There are 10 hidden switches. A switch that is on adds its own fixed numbers to the row, and there is some noise. The rows also spread widely along 13 directions, which tell nothing about the answers.
In the rows, 128 means zero.
Some rows, each with its switches (1 for on, 0 for off) after it:
[ 54  77  83 132 190 146 150  77 121 100 107 151 165 114 138  42 184  86
 172 101 147 134 148 139 160 141  98 144  54 136] | 1 1 1 0 0 1 1 1 1 0
[116 101 167 109 166 144 161 114 148  71 117 168  96  97 128 114 189 146
 118 118  55 123 134  63 192  69  72 112 119 179] | 0 1 1 1 1 0 1 1 0 0
[113 128  99 154 115 122 136  99 133 156 116 114 124 139 103  87 156  57
 163 148 155 133 132 126 143 151 101 154 111 132] | 1 1 0 1 1 0 0 1 0 0
[123 121  70 125 162 116 126 134  89 166 136 120 127 153 127 114 147  82
 150 193 102 128  96 161 110 117 108 127 150 161] | 1 1 1 1 0 0 1 1 0 0
[ 98 121 133 150 109 105 142 123 162 133 125 144 126 115 125 126 142 101
 152 118 138 123 136 126 132 140 105 146 127 116] | 0 0 0 0 0 1 1 1 1 0
[118 156 124 149 122 119 141 128 119 144 139 127 150 118 153 141 139 116
 125 180 155 134 136 114 130 118 111 116 136 135] | 1 1 1 0 1 0 0 1 0 0
[114 116  98 113 154 131 129 143 143 109 132 134 116 115 171 132 170 170
 118 135 111 116 120 151 126 113 112 141 145 125] | 1 1 1 0 0 1 0 1 0 0
[151 111 201 130 147 140 179 101  82 104 137 125 140 108 129  92 181 126
  97 221  56 102 126  40 249  76 115  63 111 198] | 1 0 1 1 1 0 0 0 1 0
[106 160 148 135 128 123 127 136  98 141 135 157  97 112 147 131 138 114
 104 191 132 143 132 125 137  93 120 112 155 117] | 0 1 0 1 0 0 1 1 1 0
[ 80 156 137 145 114  98 138 130 173  94 122 148 116  97 131 139 128 126
 129 117 162 146 128 126 143 133 101 149 155  77] | 0 0 1 1 1 1 0 0 0 0
[131 157 113  95 158 145 128  85 121 115 113  95  90 104 125  96 210 143
 131 144  94 116 126  82 187  97 104 150 151 196] | 1 1 1 0 0 0 1 0 0 1
[125 159  89 119 152 143 102  83 132 119 174  89 204 115 132 130 134 166
  94 169 156 110 179 141  95 119 133  93 139 135] | 1 0 1 0 1 0 1 1 0 1
[142  77  81 122 146 138 123 129 129 120 146 153 139 172 152 138 111 124
 123 143 115 122 194 184  47 109 123 127 106 121] | 1 0 1 1 1 0 1 0 0 0
[114 143 128 117 136  89 134 108 178 109 138 151 198 109 114 123 111 103
 116 167 162 141 109 122 127 139 117 114 124 118] | 0 0 0 0 1 0 0 0 0 0
[ 83 101 131 114 160 129 163 153 123 119 111 177 131  70 197 130 131 107
 106 167 152 182  99 117 139  81 117 144 121 141] | 1 1 1 1 1 0 1 1 0 0
[116 113 141 106 128 103 132 110 138  86 134 181 123 148 170  79 153 159
  94 181 132  86 142 157 160 144 150 111  52  74] | 1 0 1 0 0 0 1 0 0 0
[117 149 113 146 116 145 147 126 122 137 154 149 142 116 155 148 142 164
 115 137 148 129 175 110 106 100 109 105 127 141] | 1 1 1 0 0 1 1 0 0 1
[104 159 101 139 115 112 119 133 155 145 141 145 118 106 150 121 159 179
 105 141 161 112 112 145 149 142 133 119 139  94] | 1 1 0 0 0 0 1 0 0 0
[129 107 109 121 115 143 133 129 118 118 120 143 129 133 157 113 134 113
 114 157 167 137 154 157 117 121 139 151  97 103] | 1 1 1 1 0 1 0 0 0 0
[107 109 118 173  96 120 144 115 145 147 143 151 168 129 124 140 115  93
 148 119 179 131 169 140 109 143 102 112 106  99] | 1 1 0 0 1 0 1 0 0 0
[ 82 115 113 166 147 149 159 115  98 145 115 151 134  99 153 104 164 111
 134 145 141 133 144 104 163 119 133 117 122 139] | 0 0 1 0 1 0 1 1 1 0
[ 91 137 129 143 104 117 134 105 151 118 130 137 121  89 134 113 162 144
 116 121 165 124 134 124 172 138 112 124 131  89] | 1 1 0 0 1 0 1 0 0 1
[120 114 118 149 128 137 139 118  87 154 109 133  82 149 140 107 168  89
 149 154 109 115 148 133 141 119 101 132 121 147] | 1 1 0 0 1 0 1 1 0 0
[ 61 140  40 157 132  92 118 128 157 161 130 144 158  92 112  95 140  90
 138 142 201 152  58 186 129 179 139 149 146  67] | 0 1 1 1 0 0 1 1 1 0
[ 94 121 153 134  81  97 126 109 129  91 155 161 162 117 136 137 100  95
 100 167 201 138 166 169 131 131 121 103 107  31] | 1 1 1 1 0 0 1 0 0 1
[ 93 189 175 149 109 115  97  90 121  84 142 106 125  78 117 133 164 154
  89 155 154 106 140 120 210 123 111  88 174  59] | 0 1 1 0 1 0 1 1 1 0
[129 151 107 155  99 176 122 104 124 164 114 101 101 122 171 101 190 143
 146 144 188 102 193 119 137 137 164 176 110 114] | 0 1 0 0 0 0 0 1 1 0
[112 102 116 124 103  74 149 181 174 136 144 151 121 103 173 137 134 144
 113 171 129 120  58 159 141 140 133 147 135  91] | 1 0 1 1 0 1 1 1 0 0

New rows. What belongs after each?
[ 97  97 137 155 123 134 142  95 132  99 136 167 144 142 122 134 139  92
 162  98 142 122 207 136 121 120  90 114 104 100] | 0 1 1 0 0 0 1 0 1 0
[ 81 127  81 148 195 154 168  94 100 146 121 172 137 132 129  62 178  93
 176 145 116 141 144  88 148 104 100 124  82 195] | 0 1 1 1 0 0 1 0 1 0
[ 97 178 213 138  70 111 141 138 148 105 137 115  77  54 185 159 171 177
  96 162 168 120 125  82 233 102 116 130 167  74] | 1 1 1 1 0 0 1 1 0 0
[120 113 104 121 150 140 130 100 138  96 143 168 128 128 104 128 125 144
  80 112  97 146 174 128  94  91 101  93 136 146] | 1 0 1 1 1 0 1 0 0 1
[ 84  92 165 128 142 101 153  95 171  77 128 136 154 101 125 120 169  97
 168 114 111 107 134 102 191 126  89 127 118 124] | 0 0 1 0 0 0 1 1 1 0
[118  88 120 139 121 109 124 160 146 125 159 147 135 110 137 154 144 164
 104 157 104  96 104 172 137 120 121  92 163  77] | 0 1 0 1 1 0 1 1 0 0
[ 79 194 113 189  92 134 139  95 165 153 116 137 103  96 110  90 185 139
 153  91 196 128 151  85 178 163 115 155 125 102] | 0 1 0 0 0 1 0 0 1 0
[123 129  90 132 125 130 137  86 157 103 131 181 106 160 103  69 155 137
 101 125 118 118 176 126 117 143 117 127  71 119] | 1 0 1 1 1 0 0 0 0 1
[109 119 138 156  92 112 154 127 117 150 159 152 109 167 162 110 152 114
 162 183 136  87 174 141 124 133 107 120  87  97] | 1 1 0 1 0 0 1 1 0 1
[135 164 109 115 108 121  85 102  82 131 128 115 109 125 120  92 136 120
  65 205 170 122 115 178 160 139 164 112 132  70] | 1 1 1 1 0 0 1 0 0 0
[150 159  88 131 113 141 124 111 140 142 135 124 108 153 115  93 172 135
 134 157 130  98 145 123 119 139 125 155 105 135] | 0 1 1 1 0 1 0 1 0 0
[116  57  78 125 175 155 150 146 103 147 132 150 135 144 198  90 170 143
 162 177 122  92 145 168 114 118 147 146  81 129] | 0 1 0 1 1 0 1 0 0 0
[159  85 134 109 104 125 146 132 148 110 139 166 151 141 145 118 125 113
 120 166 138 114 147 137 112 118 134 144  65 117] | 0 1 1 1 0 1 1 0 0 0
[ 81 113 129 152 133 153 138  91 122 113 143 171 146 131 151 127 122 130
 111 115 159 139 235 128  86 106 105  96  99 110] | 1 0 0 0 1 0 1 1 0 1
[ 93 154 132 181 105  70 162 128 156 155 163 111 179  92 113 133 152 127
 149 164 143 100  70  96 206 161  99  84 161 125] | 1 0 1 0 1 0 1 0 0 0
[124 174 140 144 105 129 143 106 135 158 100 171  78 124 123 111 147  85
 123 142 144 155 161  75 121 112 121 155 116 165] | 0 0 0 0 0 0 1 1 1 0
[107 124 114 142 130 154 154 120 113 138 136 142 122 118 178  75 180 169
 121 167 146  91 152 114 166 132 158 131  77 118] | 0 0 1 1 0 1 1 1 0 0
[127 132 109 112 126 115 128 120 150 114 157 123 153 110 132 134 139 161
  89 171 137 120 127 137 131 123 137 109 155 116] | 1 0 1 1 0 0 0 0 0 1
[118 149 132 141  99  99 140 130 149 125 133 160 131 126 169 124 135 128
 121 167 176 121 137 137 133 139 124 138  89  83] | 1 1 1 0 1 0 1 0 0 0
[136 156 125 123 125 129 144 136 126 139 151 140 144 114 171 119 137 154
 103 191 155 125 133 112 128 105 130 129 101 136] | 1 1 1 1 0 1 1 0 0 0
[122 135  95 151 111 122 123 141 135 170 133 173 134 143 141 164  92  90
 119 145 163 161 170 161  33 117 134 137 142 115] | 0 0 0 0 0 0 1 1 1 0
[139 147 139 132 108 122 146 140 185 118 143 139 100 152 199 153 139 122
 166 150 142 133 202 118  66 101  90 197  98 130] | 1 1 1 1 1 0 0 1 1 0
[116  92 113 101 149 137 114 108 115  86 113 135 120 139 152 107 140  95
 117 156 132 138 158 170 116 112 115 151 109 103] | 1 1 1 1 1 0 0 1 0 0
[117  96 104 108 152 136 146 103 138  90 111 158 137  73 127  85 168 138
  78 126 122 148 105 114 168 108 125 130 102 143] | 1 1 1 0 1 1 1 0 1 1
[117 142 169 141 115 164 124 116 142 112 135 113  91 102 150 160 167 159
 127 117 129 123 207  95 142  78 103 138 172 126] | 0 1 0 1 0 0 0 1 1 0
[ 89 167 122 113 164 151 112  86 117  91 141 137 141 110 172 135 137 150
 106 139 163 149 209 128  92  85  99 119 126 123] | 1 1 1 0 1 0 1 1 0 1
[ 77 127 103 126 164  86 103 112 172  92 139 158 123 138  99 123 123 104
 131 114 101 135 134 177  92 129  78 121 160  86] | 0 0 0 1 1 0 1 1 1 0
[ 84 129 103 177  90  57 184 161 167 165 134 213 108 143 155 128 119  84
 159 147 149 139 103 134 101 159  99 139 103  97] | 1 0 1 0 1 0 1 0 0 1
[ 94 172 105 173 143 116 142 112  98 164 136 127 109 139 123  95 182 124
 142 172 107 106 125 104 174 139 108  93 151 150] | 1 0 1 0 0 0 0 1 1 0
[156 161 124 130  96 202  82  85  53 134 104  54  62 108 127 107 177 161
  61 149 149 104 196 127 170 105 177 143 167 114] | 0 0 1 1 1 1 1 1 0 0
[101 156 109 139 137 151 137  96 140 143 154 100 175  83 144 108 172 155
 127 154 178 125 143  93 171 120 123 120 120 150] | 1 1 1 1 0 0 1 1 0 0
[148 114 119  99 136 135 125 100 142 104 121 131  72 151 125  82 174 148
 102 152  80 102 156 126 143 117 124 148 111 139] | 1 0 0 1 1 0 0 0 0 1
[116  95 116 150 143 139 157 125 156 125 162 140 155 117 165 113 163 169
 128 147 115 101 163 120 138 116 120 114  95 138] | 1 0 1 1 1 0 1 1 1 0
[121 120 138 119 122 121 130 122 157  91 140 159 142 136 149 154 105  99
 119 142 151 157 183 140  78 100  89 137 116 106] | 1 1 1 1 1 0 0 1 0 0
[ 82 130 118 129 137 124 140 120 127 128 107 145 114  86 144 117 158 121
 108 129 149 147 105 120 169 125 126 131 144 126] | 1 0 1 0 0 0 1 1 0 0
[108 109 108 156 132 141 141 118 105 135 138 180 113 134 100 137 147 130
 108 117  98 133 160 125 126 103  92  71 157 142] | 1 1 0 0 0 0 0 0 0 1
[ 99  81 136 105 112 105 151 108 149  96 103 136 143  89 125 125 131  57
 133 113 152 160 123 126 145 126 104 164 123 127] | 1 0 1 0 0 1 1 1 0 1
